The rows come from 5 hidden closed curves, with some noise, and rows from the same curve form a group. Each curve winds through 6 dimensions. The rows are also pushed far along 4 directions, which tell nothing about the answers.
(in the rows, 128 means zero)
Known rows, each followed by its group:
[134 134 112 159 135 126 123 148 119 140  82 117 112 120 114 128 145] -> G
[158  88  95 174 141 131 123 170 107 150 143 132 135 137  86 136 193] -> F
[156 101 107 124 145 120  45 197  95 122 133 210  66 127  75 123 110] -> F
[157 132  89 140 139 140 113 190 104 138 101 156  88 126 111 125 161] -> R
[116 134 154  98 123 113 127 113 127 126 136 135 106 129 131  95 107] -> U
[128 121 132 131 116 144 103 149  95 129 110 149 117  99 118 150 163] -> A
[120 126 136 115 121 113 140 143 120 125 111 125 123 125 121 114 133] -> U
[153 120 102 178 131 133 118 133 106 136 112 123 103 123  99 148 162] -> A
[132 157 157 141 137 137  96 116 116 156 108 141  84 128 158 129 146] -> F
[131 188 152 116 119 141 159 165 143 147  65 135  85 130 171 142 197] -> U
[134 120 103 137 124 136 160 133 113 137 142 129 144 136 127 130 174] -> F
[139 125 114 166 140 140 126 132 106 151 114 111 135 122 131 143 155] -> F
[117 108 128 144 122 125 141 104 108 143 139 138 183 117 130 145 140] -> F
[134 147 111 131 150 147 156 171 151 138 134 106 132 114 146 124  93] -> G
[134 124 136 150 116 137 146 125 121 142 125 131 142 129 130 160 197] -> R
[116 123 143 122 124 122 132 131 123 125 140 156 138 131 128 137 139] -> R
[139 131 105 136 136 126 110 197 106 133  96 179 115 119 118 145 130] -> G
[125 123 128 107 111 121 173 135 158 132 137 127 149 137 125 122 159] -> U
[116 113 134  93 117 117 160  65 146 127 189 113 174 145 138  93  90] -> G
[135 124 153 125 136 117 107 123 140 135 127 128  88 140 118  99 123] -> F
[104 107 166 128 121 118 159  85 123 132 141  96 175 126 139 125 117] -> U
[137  82 102 166 149 142 154 107 135 137 171  70 186 125 110 124  94] -> G
[127 118 207 150 123 116  85  96  93 134 135 145 104 121 129 155 155] -> G
[127 110  87 147 141 143 138 122 142 125 124 116 145 133 115 131 100] -> R
[130 119 159 145 133 119  99 137 133 152 123 140 125 121 122 130 144] -> F
[118 165 140 110 114 135 148 107 142 116 108 124 128 118 161 143 115] -> G
[132 144 136 111 128 123 107 113 131 125 110 128  86 132 127  98 101] -> R
[141 135  99 146 154 121  91 202  90 132  95 158 104 129 119 136 121] -> A
[137 169  88 121 126 147 152 178 165 122 120 136 122 115 145 150 142] -> R
[139 122  78 107 141 125 115 186 146 109 104 148  94 131  95  92  74] -> U
[124 168 128 123 137 125 156 174 128 139  99 125 128 124 166 132 142] -> A
[137  97 119 193 121 124 141 117  67 148 102  90 154 114  96 156 218] -> A
[121 121 157 135 123 132 108 117 101 125 139 145 119 106 128 147 118] -> U
[130 121 123 106 125 127 136 105 152 131 166 126 113 135 118  90 111] -> A
[140 124  90  96 121 133 157 137 135 107 163 129 142 146 119 113 114] -> U
[122 177  85  87 130 147 212 195 156 109 140 119 152  98 168 130  81] -> U
[123 153  65  95 154 155 173 201 163 110 130 150 140 121 151 119  45] -> R
[129 162  90 124 137 135 163 236 122 122  80 139 145 105 141 153 133] -> A
[137 139 120 124 131 126 142 166  98 132 113 139 124 125 135 123 145] -> R
[139 113  82 162 138 121 162 128 137 126 127  90 139 129  93 118 108] -> A
[129  92 161 186 123 120  79  84  95 143 101 128 130 124  99 160 164] -> F
[123 111 175 137 125 114  61  97  75 132 136 185 104 126 124 142 123] -> F
[136  99 110 139 139 131 131 152 145 123 156 126 142 120  94 131  95] -> G
[141 157 124 137 130 135 110 137 106 126 110 123 107 115 145 149 136] -> R
[122 129 151 115 121 132 159 136 126 140 110 150 124 135 139 127 154] -> R
[110 116 116  89 118 130 130 142 142 116 130 124 141 110 120 101  90] -> A
[138 166 111  81 149 146 123 142 178 140 152 149  78 136 160  79  70] -> G
[138  99 131 166 127 127 131 152 128 136 130 122 143 110  98 158 157] -> G
[137 115 146 135 124 133 119 126 125 126 154 130 126 122 118 140 138] -> G
[107 166 180 103 107 125 169 137 129 134 131 138 123  95 171 143 151] -> U
[129 127  68  88 145 130 119 209 144 102 153 177 117 124 108 106  48] -> R
[142  94 146 180 125 123  73  84  46 133 128 142 125 131 105 160 181] -> G
[161 104  86 173 158 131  40 186  81 138  98 169  70 121  78 127 119] -> F
[124 138 148 128 110 113 180 130 140 129 127 113 151 121 135 147 156] -> A
[149 100  87 126 133 130 117 152 112 100 110 138 142 156  97 134 103] -> U
[100 178 180  98 117 121 168 151 145 144  91 158 106 128 178 135 168] -> R
[111 147 157 101 115 130 142 130 168 140 127 133 140 134 154 131 155] -> A
[145 114  82 149 147 149 140 169 119 136 152 125 160 123 125 140 120] -> F
[106 130 149 132 113 124 142 123 143 138  92 104 157 122 139 140 163] -> A
[135  77 161 126 125 112  61  93  64 108 155 172 123 150  96 131 107] -> U

New rows, each followed by its group:
[113  79 150 152 124 125 149  87 113 136 171 102 185 110 112 133 133] -> U
[112 141 146 129 109 110 134  84 143 114 141  95 154 120 136 144 130] -> R
[153 125  78 137 130 140 132 158 107 108 119 133 124 135 110 147 140] -> U
[126 154  83 100 133 148 161 180 168 110 144 138 149 116 140 143  82] -> R
[118 156 115  91 120 127 149 131 153  97 132 130 108 106 132 117  79] -> U
[129 148 157 131 127 118  81 156 135 138  84 174  62 120 126 133 138] -> G
[145 133 110 125 133 140 117 166 120 134 133 159  93 119 117 121 142] -> U
[147  65  81 151 143 144 136 120 122 130 172 111 187 147  92 126 114] -> U
[151 133 120 144 145 144  84 169 117 133 114 164  82 119 122 139 111] -> G
[115 143  78 131 148 149 193 184 166 136 106 131 150 131 147 128 126] -> R
[121 131 184 121 123 123 121 129 115 153 126 154 102 124 143 116 160] -> U
[110 140 173 105  99 115 125  65 130 111 146 127 106 118 134 129 126] -> U
[117 123 121 142 126 129 134 103 115 129 114 122 141 122 129 134 117] -> F
[134  99 140 161 136 124 110 149 128 141 126 133 128 121  97 142 138] -> G
[122 131 149 129 123 114 176  59 156 132 150  81 138 135 137 106 113] -> A
[115 146 124  99 119 124 189 140 196 129 135 111 158 133 143 123 115] -> A
[139  89 105 144 124 118  92 124 104 116 143 148 105 117  71 121 130] -> U
[138 117 121 134 141 111  72 124 113 105 133 160  82 132  98 122  58] -> A
[117 129 131  99 132 145 139 108 152 135 164 121 153 136 154 112 116] -> A
[145  86 113 177 150 121  66  73  96 131 141 122 114 146  88 122 102] -> A
[125 140 152 103 114 122 146  94 118 105 123 125 137 153 150 131 119] -> U
[156 115  70 146 138 145 146 196 111 135 104 137 127 128 103 125 155] -> R
[105 144 157 101 119 122 138  93 165 136 133 140 145 119 156 120  89] -> F
[131  75 132 152 125 123 148 108 108 146 140 110 182 154 104 124 172] -> U
[147  65 124 154 141 136  87  90  89 134 172 142 145 150  93 124 128] -> U
[110 109 158 124 119 117 134  98 106 123 167 131 142 107 125 129 116] -> U
[138 114 146 154 123 142 143  84 147 144 147 100 132 146 129 142 181] -> F
[128 117 130 119 131 126 109 118 148 131 153 144 128 139 121 123 118] -> A
[121 130 151 138 135 122 134 105 114 141 128 113 145 138 150 131 141] -> A
[142 131  87 136 144 125 156 143 128 112 146 118 130 122 116 122  66] -> A
[127 111 141 123 123 128  95 145  96 138 124 152 118 119 119 126 171] -> A
[151  79 100 205 147 122  54 157  64 130  86 146 120 114  65 165 141] -> F
[122  84 145 110 115 118 150  73 150 130 178 112 170 157 112  98 118] -> U
[114 123 107 167 123 125 207 185 119 143  75 112 178 116 126 171 206] -> R
[119 111 119 146 121 138 164 123 121 124 149 107 177 102 122 158 123] -> U
[122 130 155 146 127 123 117 115 148 142  95 126 115 126 127 132 134] -> G
[153 117 141 157 145 123  29 103  81 131 129 176  45 139 101 122 122] -> A
[144  79 119 144 149 129  93 118  88 138 141 138 133 156 102 101 119] -> U
[147 128 109 130 112 132 135 142 101 104 121 141 130 138 116 160 162] -> U
[150 121  80 140 141 141 116 150 106 117 125 133 124 139 111 125 122] -> U
[122 127 143 122 126 123 116 124 113 127 134 163 132 119 137 136 112] -> F
[139 120 113 166 142 115  89 200  72 134  64 173 112 115 103 157 143] -> G
[133 104 132 144 124 119 102  68 122 123 127  99 128 136 104 118 108] -> R
[123 157 122 131 127 137 157 160 148 141  76 128 103 124 140 129 164] -> R
[117 112 141 161 125 116 146  75 143 139 113  80 163 137 119 137 147] -> A
[128 156  96  85 143 150 128 124 155 115 157 152 104 130 155  96  36] -> F
[110 152 121 111 120 139 215 166 154 131 142 109 172  90 155 139 130] -> U
[141 136  95 166 116 125 141 161  89 138  59 139 140 119 115 169 204] -> G
[115 149 129 104 131 130 148 159 139 120 124 132 151 119 153 133  98] -> A
[116 132 140  96 117 129 174  79 133 104 160 100 171 143 156 122  91] -> U
[133 139 110 114 123 140 172 120 180 129 162 116 145 132 137 127 111] -> A
[130 147 178 130 138 125  63 132 105 157 124 179  84 118 154 132 136] -> F
[129 158 122  75 135 135 114 137 148  97 124 151 101 143 152 104  31] -> U
[107 174 201  90 108 131 176 112 150 144 104 151 104 136 189 127 167] -> R
[117 128 215 131 120 126  69  53 119 161 153 160 103 133 159 133 149] -> F
[127 180 181  84 138 128  98 164 138 152  96 180  43 127 174  91 120] -> U
[133 130 147 156 143 131 113 140 118 144 112 138 119 119 139 149 122] -> G
[130 132 145 123 122 128 129 111 155 133 149 141 128 138 137 132 137] -> A
[127 114 132 148 133 131 130 147  94 127 101 127 148 114 126 149 126] -> U
[121 141 161 100 120 128 128  94 116 136 160 164 119 135 160 122 131] -> F
[133 172 144  52 132 135 123 158 140 115 156 185  79 143 170  95  75] -> U
[124 108 136 131 129 119 103 111 118 158 150 157 131 129 123 108 145] -> F
[121 114 156 151 123 121  99 106 114 127 114 130 143 130 124 159 143] -> A
[123 122 122 118 122 118 134  90 155 139 129 133 132 143 124 106 119] -> G
[121 140 158 121 133 132 128 131  98 135 121 157 113 134 157 134 133] -> R
[141  82 119 160 142 141 121 134  88 133 128 134 170 139 112 150 135] -> U
[136 149 128 125 125 142 127 139 101 117 124 143 114 118 145 153 131] -> U
[125 104 152 126 117 114 115  75  96 133 163 131 121 144 116 110 159] -> U
[125  75 167 191 126 124  84  33  84 144 121 123 128 146 103 143 177] -> R
[144 127 121 133 133 145 154 150 149 143 157 122 128 140 138 126 158] -> F
[143 135 111 114 144 138 119 140 118 133 163 132 109 130 143  99  97] -> G
[131 133 116 143 124 108 141 177 124 124  97 137 114 121 103 137 144] -> A
[111 159 144 117 130 126 129 115 131 132 150 144 124 131 165 136 138] -> R
[141 159  91 109 135 145 134 179 170 114 122 124  94 109 125 119  82] -> G
[125 149 138 132 114 134 107 155 141 137  77 145  90 118 128 145 183] -> A
[133 128 145 164 122 124  94 148  72 134  95 152  78  99 109 155 193] -> U
[131 153 132 117 141 131  99 141 122 156 125 162  87 125 155 104 129] -> F
[155 162 114 118 129 120  89 208  87 125  91 171  65 114 119 129 163] -> R
